There are 9 hidden switches. A switch that is on adds its own fixed numbers to the row, and there is some noise. The rows also spread widely along 11 directions, which tell nothing about the answers.
In the rows, zero is written as 128.
Known rows, each followed by its switches (1 for on, 0 for off):
[121  91 127 124 118  84 151 155 156 117 120  98 169 117 171 133  89 126
 134 129 107 115 113 170 105] => 0 1 0 0 0 0 0 1 1
[145 146 147 158 118 160 122 123  96 132 102 143 126  96  99 164 183 139
  95 141 109 142 125 124 158] => 1 0 0 0 0 0 1 0 0
[122 115 160 148 130 136 117 139 127 111  53 170 135 137 150 145 105 123
 115 144 154 119 141 103 100] => 1 0 0 0 0 1 0 1 0
[155 105 126  99 142 100 100 151 182 165 130 124 104  90 159 152 165 127
  91 105 135 179 111 114  84] => 0 0 0 0 0 0 1 1 0
[156  98 135 138 141 118 118 133 153 141 151 121 167  98 118 173 144 100
  96 137 156  92 129 156 126] => 1 0 1 1 1 0 0 0 0
[108  56 136 120 150  66 121 166 152 191  85 100 114   4 176 149  95 121
  96 130 165 110 113 116  78] => 1 1 1 1 0 1 1 0 0
[150 123 141 141 130 110  81 177 151 143  78 182 134 111 171 216 148 128
  95 138 141 178 125 104  79] => 1 0 1 0 1 0 1 1 1
[144  89 141 127 144  93 178  82 137 102 129 131 176 106  91 114 149 104
 113 146 127 105 113 130 125] => 1 0 0 1 0 1 0 1 0
[127 145 163  85 124 182  59 178 150 125 111 156 125 153 151 146 123 110
 102  84 142 153  83 143 128] => 0 1 1 0 0 0 0 0 1
[111 117 116 161 142  92 146 129 104 120 106 147 131  91 103 167 144 147
 123 161 120 123 144 105 129] => 0 0 1 0 0 0 0 1 1
[136  98 140 134 124  64 181 112 108 136  73 151 164  73 138 150 161 126
 122 159 104 142 112 111 120] => 1 0 0 1 1 0 0 1 1
[135 103 127 126 143  98  88 167 190 115 124 118 120 133 137 150 122 126
 107 128 134 121 153 137  85] => 1 0 1 1 0 0 0 0 0
[126 162 132 107 150 126 111 139 102 132 139 165 119 106 104 141 160 131
 104 120 108 178  79 139 149] => 1 0 0 0 0 0 1 0 0
[106 127 122 114 120  92 129 154 139 110  98 125 114 127 146 139 130 146
 127 130  85 180 111 126 104] => 0 1 0 0 1 0 0 0 0
[167 123 147 151 100 176  84 155 162 128 106 112  98 110 114 189 203 138
  72 113 112 147 151 127 129] => 0 0 1 0 1 1 1 0 0
[101 105 107 138  93  73 131 164 180 110  49 105 116 115 155 177 170 194
 115 128  48 215 136 101  84] => 1 0 1 0 0 0 0 1 0
[130 118 128 147 150  94 129 124 115 145 143 120 110  77 122 145 125 120
 113 159 119 156 115 133  92] => 1 0 0 0 0 0 1 0 0
[144 115 141 105 133  73 155 132 130 115 121 138 164 107 134 126 138 109
 117 139  97 149  88 152 114] => 1 1 0 1 1 0 1 0 0
[110  96 142 148 147 138 101 138 145 140  84 131 118  92 134 144 108 133
 101 139 168 107 143  95 100] => 1 0 0 0 0 0 1 0 1
[ 82 115 111 115 120 115 122 151 144 124  83 117 114  87 107 166 177 173
  99 114  92 197  93  95 136] => 0 1 1 0 1 0 1 1 0
[122 126 164 147 118 163 100 160 120 104 100 131 124 138 129 152 101 109
 114 137 117 125 121 159 119] => 1 0 1 0 1 1 0 0 1
[137 119 142 116 134 105 130 149 116 142 107 153 143  86 151 154 127 115
 110 120 140 120 108 135 127] => 0 1 1 0 0 1 0 0 0
[158  89 142 136 124 114 131 104 161 141  99 141 179 106 149 176 153 106
 100 141 156 140 118 103  88] => 1 0 0 1 1 0 0 0 0
[168  82 149  80 138 129 115 135 185 157 166  99 143  73 137 138 152  79
  76  88 146 131  79 157 107] => 0 1 1 0 1 1 1 0 1
[170  98 156 129 135 127 123 134 152 141 145 130 176 102 141 156 126  89
  98 131 147 112 105 160 105] => 1 0 1 0 0 0 1 1 1
[148 150 163 108 132 120 104 147 112 111 138 143  85 154 131 109 126  92
 133 143  88 190  96 156  87] => 0 0 0 1 0 0 0 1 0
[100 114  83 134 127 109 102 152 197 117 129  94 135 118 127 190 153 181
 101 114 100 185 125 129 111] => 1 0 0 0 0 0 0 0 0

New rows, each followed by its switches (1 for on, 0 for off):
[125  98 106 118 151  61 134 141 166 112 161 110 128 115 110 147 136 121
 123 143 108 148 124 143  93] => 0 0 1 1 1 0 0 1 0
[ 96 130 150 136 117 132 135 159  73 149 101 118 113  73 127 149 118 128
 123 143  85 158  79 166 149] => 1 0 1 0 1 0 0 1 1
[124  97 170 103 119  86 153 140 119 134  36 150 130  75 164 109 130 120
 112 130 112 152  92 104 100] => 1 1 0 1 0 1 1 1 0
[122  94 128 142 127 104 168 108 122 124 137  95 151  84 118 136 117 114
 119 145 117 115 111 151 124] => 0 1 0 0 1 1 0 0 0
[155 107 149 144 125 101 140 120 121 145 120 131 143  87 138 159 141 103
 107 154 119 151 112 133  90] => 1 0 1 0 1 0 1 0 0
[168 119 142 142 169 105 141 111 104 130 161 154 114  93  80 132 156  93
 110 163 149  80 155 130 131] => 0 0 1 0 0 0 0 1 1
[122 114  97 144 154  99 118 136 151 122 185 135 201 114 137 190  88 120
 118 128 163 131  89 163 109] => 0 0 0 0 0 1 1 0 0
[122  76 114 175 133 115 147 106 136 157 111 113 177  51 130 196 139 139
  98 152 176 104 131  95 117] => 0 1 0 0 0 0 1 1 0
[148 107 173  77 170  63 152 145 121 114 119 162 127 132 130  48  86  68
 136 139 141  55 130 158 115] => 1 0 1 1 1 0 0 0 0
[109 135 162 125 118 144 110 151  91 133  84 131  75 107 123 122 137 123
 124 139  97 164 106 123 127] => 0 0 0 1 1 0 0 0 1
[112 100 130 161 124 122 144 122 137 106 132  97 180 117 126 144  89 126
 124 149 121 110 112 159 114] => 1 0 0 0 0 0 1 0 1
[136  95 145 119 159 108 145 119 120 156 128 139 165  70 132 131 110  95
 103 138 173  86 106 132 126] => 1 1 0 0 1 0 1 0 0
[130 107 132  96 132  99 175  96 150 108 108 149 197 133 117 121 157 122
 114 117 118 142  86 123 139] => 1 0 0 0 1 0 0 1 0
[122 114 156 153 148 131 120 131 100 125 123 128 113  91 123 131  84 100
 113 162 142 120 116 140  95] => 1 1 0 0 0 1 1 0 0
[169  85 153 173 128 126 115 114 151 136  97 147 156 111 155 186 134 100
 108 163 179 107 160  91  68] => 0 0 0 1 0 0 0 1 1
[119 108 139 141 115 115 147 135 132 114  89 130 164 127 144 142 119 133
 126 138 122 127 118 127 121] => 0 0 0 0 1 0 1 1 0
[116 102 100 125 122 116 100 180 198 124 137  72 138 103 132 174 144 161
  97  98 100 134 122 180 139] => 1 0 0 1 0 1 0 0 0
[148 128 140 132 149 124 160  85  93 118 143 146 141 102  77 116 162 106
 112 150 138  92 130 121 155] => 0 1 0 0 0 0 0 0 0
[143 114 151 124 101 173 128 138 143 141  77 134 189 107 130 156 174 138
  88  89 144  73 124 141 194] => 1 0 1 0 0 0 0 0 0
[162  95 159  99 160 122  98 150 178 132 145 126 114 126 139 116 106  78
  99 126 160  99 134 149  79] => 1 1 1 0 0 0 0 1 0
[138  78 156 111 124  93 145 119 144 140  89 113 114  56 127 144 165 105
  94 141  99 181  93 111  81] => 1 1 1 1 1 1 0 1 1
[130 106 134 138 118 163 113 137 167 107 101 112 149 141 117 151 148 136
  99 116 144  89 154 124 145] => 0 1 0 0 1 0 0 0 0
[146  99 135 125 151  73 139 117 157 122 111 145 127 105 134 132 140 120
 110 150 124 159 129 101  68] => 1 0 0 0 0 0 1 1 1
[145 104 133 137 131 129 121 105 168 114 122 128 153 120 110 165 162 123
  95 133 130 146 127 107  96] => 1 0 1 0 0 0 0 0 1
[141 130 141 113 118 158 127  98 164  79 123 124 128 177  84 116 184 131
 107 118  95 171 119 112 123] => 0 0 0 0 0 0 0 1 0
[183 123 185 119 110 114 126 143 144 100  82 170 158 162 185 119 109  83
 118 130 113 140 117 148  70] => 1 0 0 0 0 1 1 0 1
[171 132 188 111 121 161 122 108  93 151 122 158 152  96 124 139 160  70
 101 129 130 153  65 142 123] => 1 0 1 1 0 0 0 0 1
[132 117 114 123 150 107 110 139 168 118 143 127 120 127 116 161 147 129
 103 135 120 170 122 132  99] => 1 0 0 0 1 0 0 1 0
[112 139 154  90 132 135 104 171 111 124 105 138  96 114 113 116 145 120
 112 112 107 135 100 144 156] => 0 1 1 1 1 0 0 0 0
[124 126 127 109 139 118 144 143 108 153 135 133 156  81 120 130 143 130
 110 108 135  99  94 159 186] => 0 0 0 0 1 0 1 0 0
[118 107 172 134  98 132 172 104  80 124  81 112 142  83 120 104 135 114
 126 140  92 149  74 132 134] => 0 0 0 1 0 1 1 1 0
[130  84 120 139 136 127 103 135 194 122 122  99 117 116 110 164 155 136
  91 129 145 137 150 101  90] => 0 0 1 0 1 0 1 1 0
[136  79 132 124 157  70 151 110 149 133 115 129 127  52 112 145 150 114
  93 149 128 151 113  98  77] => 1 1 1 0 0 1 1 1 1
[158 133 155 124 146 120  98 136 124 138 102 180 116 120 138 161 152 100
 105 146 148 155 124 106  95] => 1 0 0 1 1 0 0 0 0
[138 118 185 119 104 145 131 139 108 142  66 156 169 116 173 132 108 101
 115 123 134 143  76 135 110] => 1 0 1 0 0 0 1 1 0
[142 106 163 154 112 117 125 145 113 127  76 137 144  83 137 172 142 115
 105 159 114 132 123 125 109] => 1 1 1 1 1 0 1 0 1
[177 123 188 139 119 142 134 106  97 135 104 156 134  97 131 134 144  79
 100 147 129 148  99 126  92] => 1 0 1 0 0 1 1 0 0
[135  84 135 136 146 115 143  77 145 136 136 117 163  83  96 150 150 105
 101 150 154 131 108 101  96] => 1 0 1 1 0 0 0 0 0
[147 126 155 121 107  96 165 107  96 129  73 167 155  85 139 165 176 115
 105 141  88 197  77 108 108] => 1 1 1 0 1 1 0 0 0
[160 125 138 133 133 127 137 111 133 114 161 132 178 128 113 149 141  99
 107 140 122 136  97 165 125] => 1 0 0 0 1 0 1 0 0
[151 125 117 118 176  86 105 136 147 141 153 160 121  96 112 156 156 116
 100 139 157 122 137 124 114] => 1 0 0 1 0 0 0 0 0
[151 126 144 134 126 139 135 126 103 164 151 111 134  54 102 164 178 118
  91 131 104 155  81 163 152] => 1 0 1 0 0 0 1 1 0
[144 125 145 144 104 133 103 147 135 132 114 120 127 117 161 179 132 120
 111 137 108 176 111 136  82] => 0 1 1 0 0 0 0 0 0
[118 134 143 138 155 146 136 109  89 123 128 155 148 105  83 132 135 116
 107 145 151 107 103 127 162] => 1 0 0 0 1 0 1 0 0
[208 146 174 101 151 147 125 107 116 114 185 161 109 149  90 105 171  53
 101 132 126 130 112 168 124] => 0 0 0 0 1 1 0 1 0
[128 129 142 128 157 120 125 158  88 159 124 180 159  89 151 154  93 106
 120 124 185  74 107 154 159] => 0 0 0 0 0 1 0 1 0
[120 125 139 151 115  80 168 141  70 126  92 147 162  93 132 151 125 126
 142 160 104 103 120 147 153] => 0 0 1 1 1 0 0 0 0
[142  76 153 163 136 133 151  63 116 145 138 109 162  61  94 164 144  86
 103 174 146 144  95 107  84] => 1 0 1 1 0 0 0 1 1
[198 121 169 133 109 133 129 136 133 124 146 129 168 126 163 144 123  75
 108 129 124 114 109 186 103] => 0 1 0 0 0 1 1 0 0
[113 109 136 154 171  84 140 136 105 117 106 158 119  98 103 128 102 121
 124 172 149  71 166 115 119] => 1 0 1 0 0 0 0 1 1
[124 111 186  90 130 135 131 144 103 155  69 142 115  77 146  95 122 101
 105 118 130 132  80 124 124] => 1 1 1 0 0 0 1 1 0
[117  86 120 114 168  67 148 133 135 137 137 139 181  70 138 133  92 108
 116 130 179  76 102 134 123] => 0 1 0 1 0 1 1 0 0
[147 113 140 183 135 108 133 138 119 115  90 149 142 105 133 166 122 131
 109 165 143  87 172 124 112] => 1 0 0 0 0 1 1 0 0
[138 110 135 139 114 122 160  97 132 105 132  93 122 115  99 116 156 126
 117 136  87 145 123 140 119] => 0 0 0 0 0 1 0 0 0
[167 122 136 119 161 116 120 135 139 128 180 127 119 107 107 119 135  97
 102 123 144  93 129 165 129] => 0 0 0 0 0 1 1 0 0
[166 127 126 125 147 131 105 156 155 130 172 135 159 120 112 160 150 115
  95 109 153  78 137 170 156] => 0 0 1 0 0 0 1 0 0
[164 111 155 187 102  89 166 134  90 119  97 115 151  83 136 165 142 119
 124 191  78 113 144 163 116] => 1 1 0 1 0 0 1 1 0
[133 115 109 178 177  75 141 121  90 119 152 155 122  72  72 184 149 120
 117 198 147  87 169 116 132] => 0 1 0 1 1 0 0 1 1
[169 123 146 119 108 139 115 132 164 111 111 151 170 147 158 168 152 111
 100 107 132 147 112 134 107] => 0 1 0 0 0 1 0 0 0
[109  92 109 118 168  96 135 130 153 140 126 118 114  70 102 118 140 144
  99 114 161  89 141 107 141] => 0 0 0 0 0 1 1 0 0
[141 115 151 123 136 146  92 154 168 105 142 110 105 162 124 119 109 105
 116 125 132 115 144 153  96] => 0 0 1 0 0 0 0 1 0
[108 139 155 137 119 127 149 144  72 131  93 154 184 110 154 131  83 122
 135 135 124 111  78 166 156] => 1 0 0 0 0 0 1 0 0
[154 119 138 121 143 141  99 150 145 149 151 140 144 107 134 163 135 104
 100 111 163  99 122 149 132] => 0 0 1 0 0 0 0 0 1
[139 115 126 139 122 115 107 155 157 119 112 148 198 120 146 204 137 128
 103 128 141 121 115 144 124] => 1 1 1 1 0 0 0 0 0
[151 125 152 143 121 125 125 133 126 116  96 144 108 129 137 133 139 118
 116 139 120 129 149 121 102] => 0 0 0 0 0 1 0 0 0
[188 120 201 139 109 186  99 121 127 121  87 155 126 129 126 157 169  76
  83 144 130 146 120 118  96] => 1 1 1 0 1 0 1 1 1
[111 111 167 119 134 147 121 142 106 123 124  93  82 101  93  91 117 103
 120 140 110 110 113 151 131] => 0 1 1 1 0 0 0 1 0
[137  95 171 128 153 154 126 114  98 166 136 104 101  47  91 105 133  84
  94 146 153  87 107 140 140] => 1 0 0 1 1 0 1 0 1
[128 107 143 111 121 166  94 118 167 148 153  93 130 124 152 142 111 101
 108 108 142 191  69 138  72] => 0 0 0 0 0 0 0 0 0
[129 159 152  93 129 108 130 175  92 122  60 189 119 112 110 126 191 148
 111 111  88 130 114 133 196] => 1 0 1 1 0 0 0 1 0
[135 103 135 112 168  92 127 136 123 172 130 144 111  60 139 137 121 102
 101 131 161 120 112 131 112] => 1 0 0 0 1 1 0 0 0
[181 124 168 118 117 144 133 112 134 107 129 147 169 148 121 135 164  86
 109 131 128 118 112 146 128] => 0 1 0 1 0 0 0 1 0
[166 125 178 128 158 156 102 117 111 124 122 159  81  91  82 126 164  85
  79 146 144 126 129 109 108] => 1 1 1 0 0 1 1 0 1
[136  99 125 140 118  96 160 125 139 122 118  96 155  80 108 152 171 140
 106 143  87 121 125 152 148] => 1 1 0 1 0 0 0 1 0
[139 111 147 145 147 110 142 126 102 140 107 132  79  67  86 134 170 120
 102 163 109 118 154 115 131] => 1 0 1 0 1 0 0 1 1
[131  82 142 156 109 108 159 125 144 127 125  69 149  88 125 142 124 120
 115 153  92 131 117 163 102] => 1 0 1 0 1 0 1 1 0
[ 94 131 127 122 124 130 115 160 129 118  82 123  97 114 109 129 151 166
 115 111 105 126 137 116 159] => 0 0 1 0 0 0 0 0 0
[176  92 144 151  69 159 140 114 162 155 125  84 189  93 167 207 174 114
  90 113 107 175  87 164 110] => 0 0 0 0 1 1 0 1 0
[108  99 155 117 112  89 142 162 114 151  72 105 110  70 160 103 111 131
 129 128 103 125 108 134 114] => 0 0 1 1 0 0 1 0 0
[141 116 137 149 129 126 143 109 108 128 125 128 145  91  93 152 169 120
 107 149 130 114 125 123 148] => 0 0 0 1 1 0 1 0 0
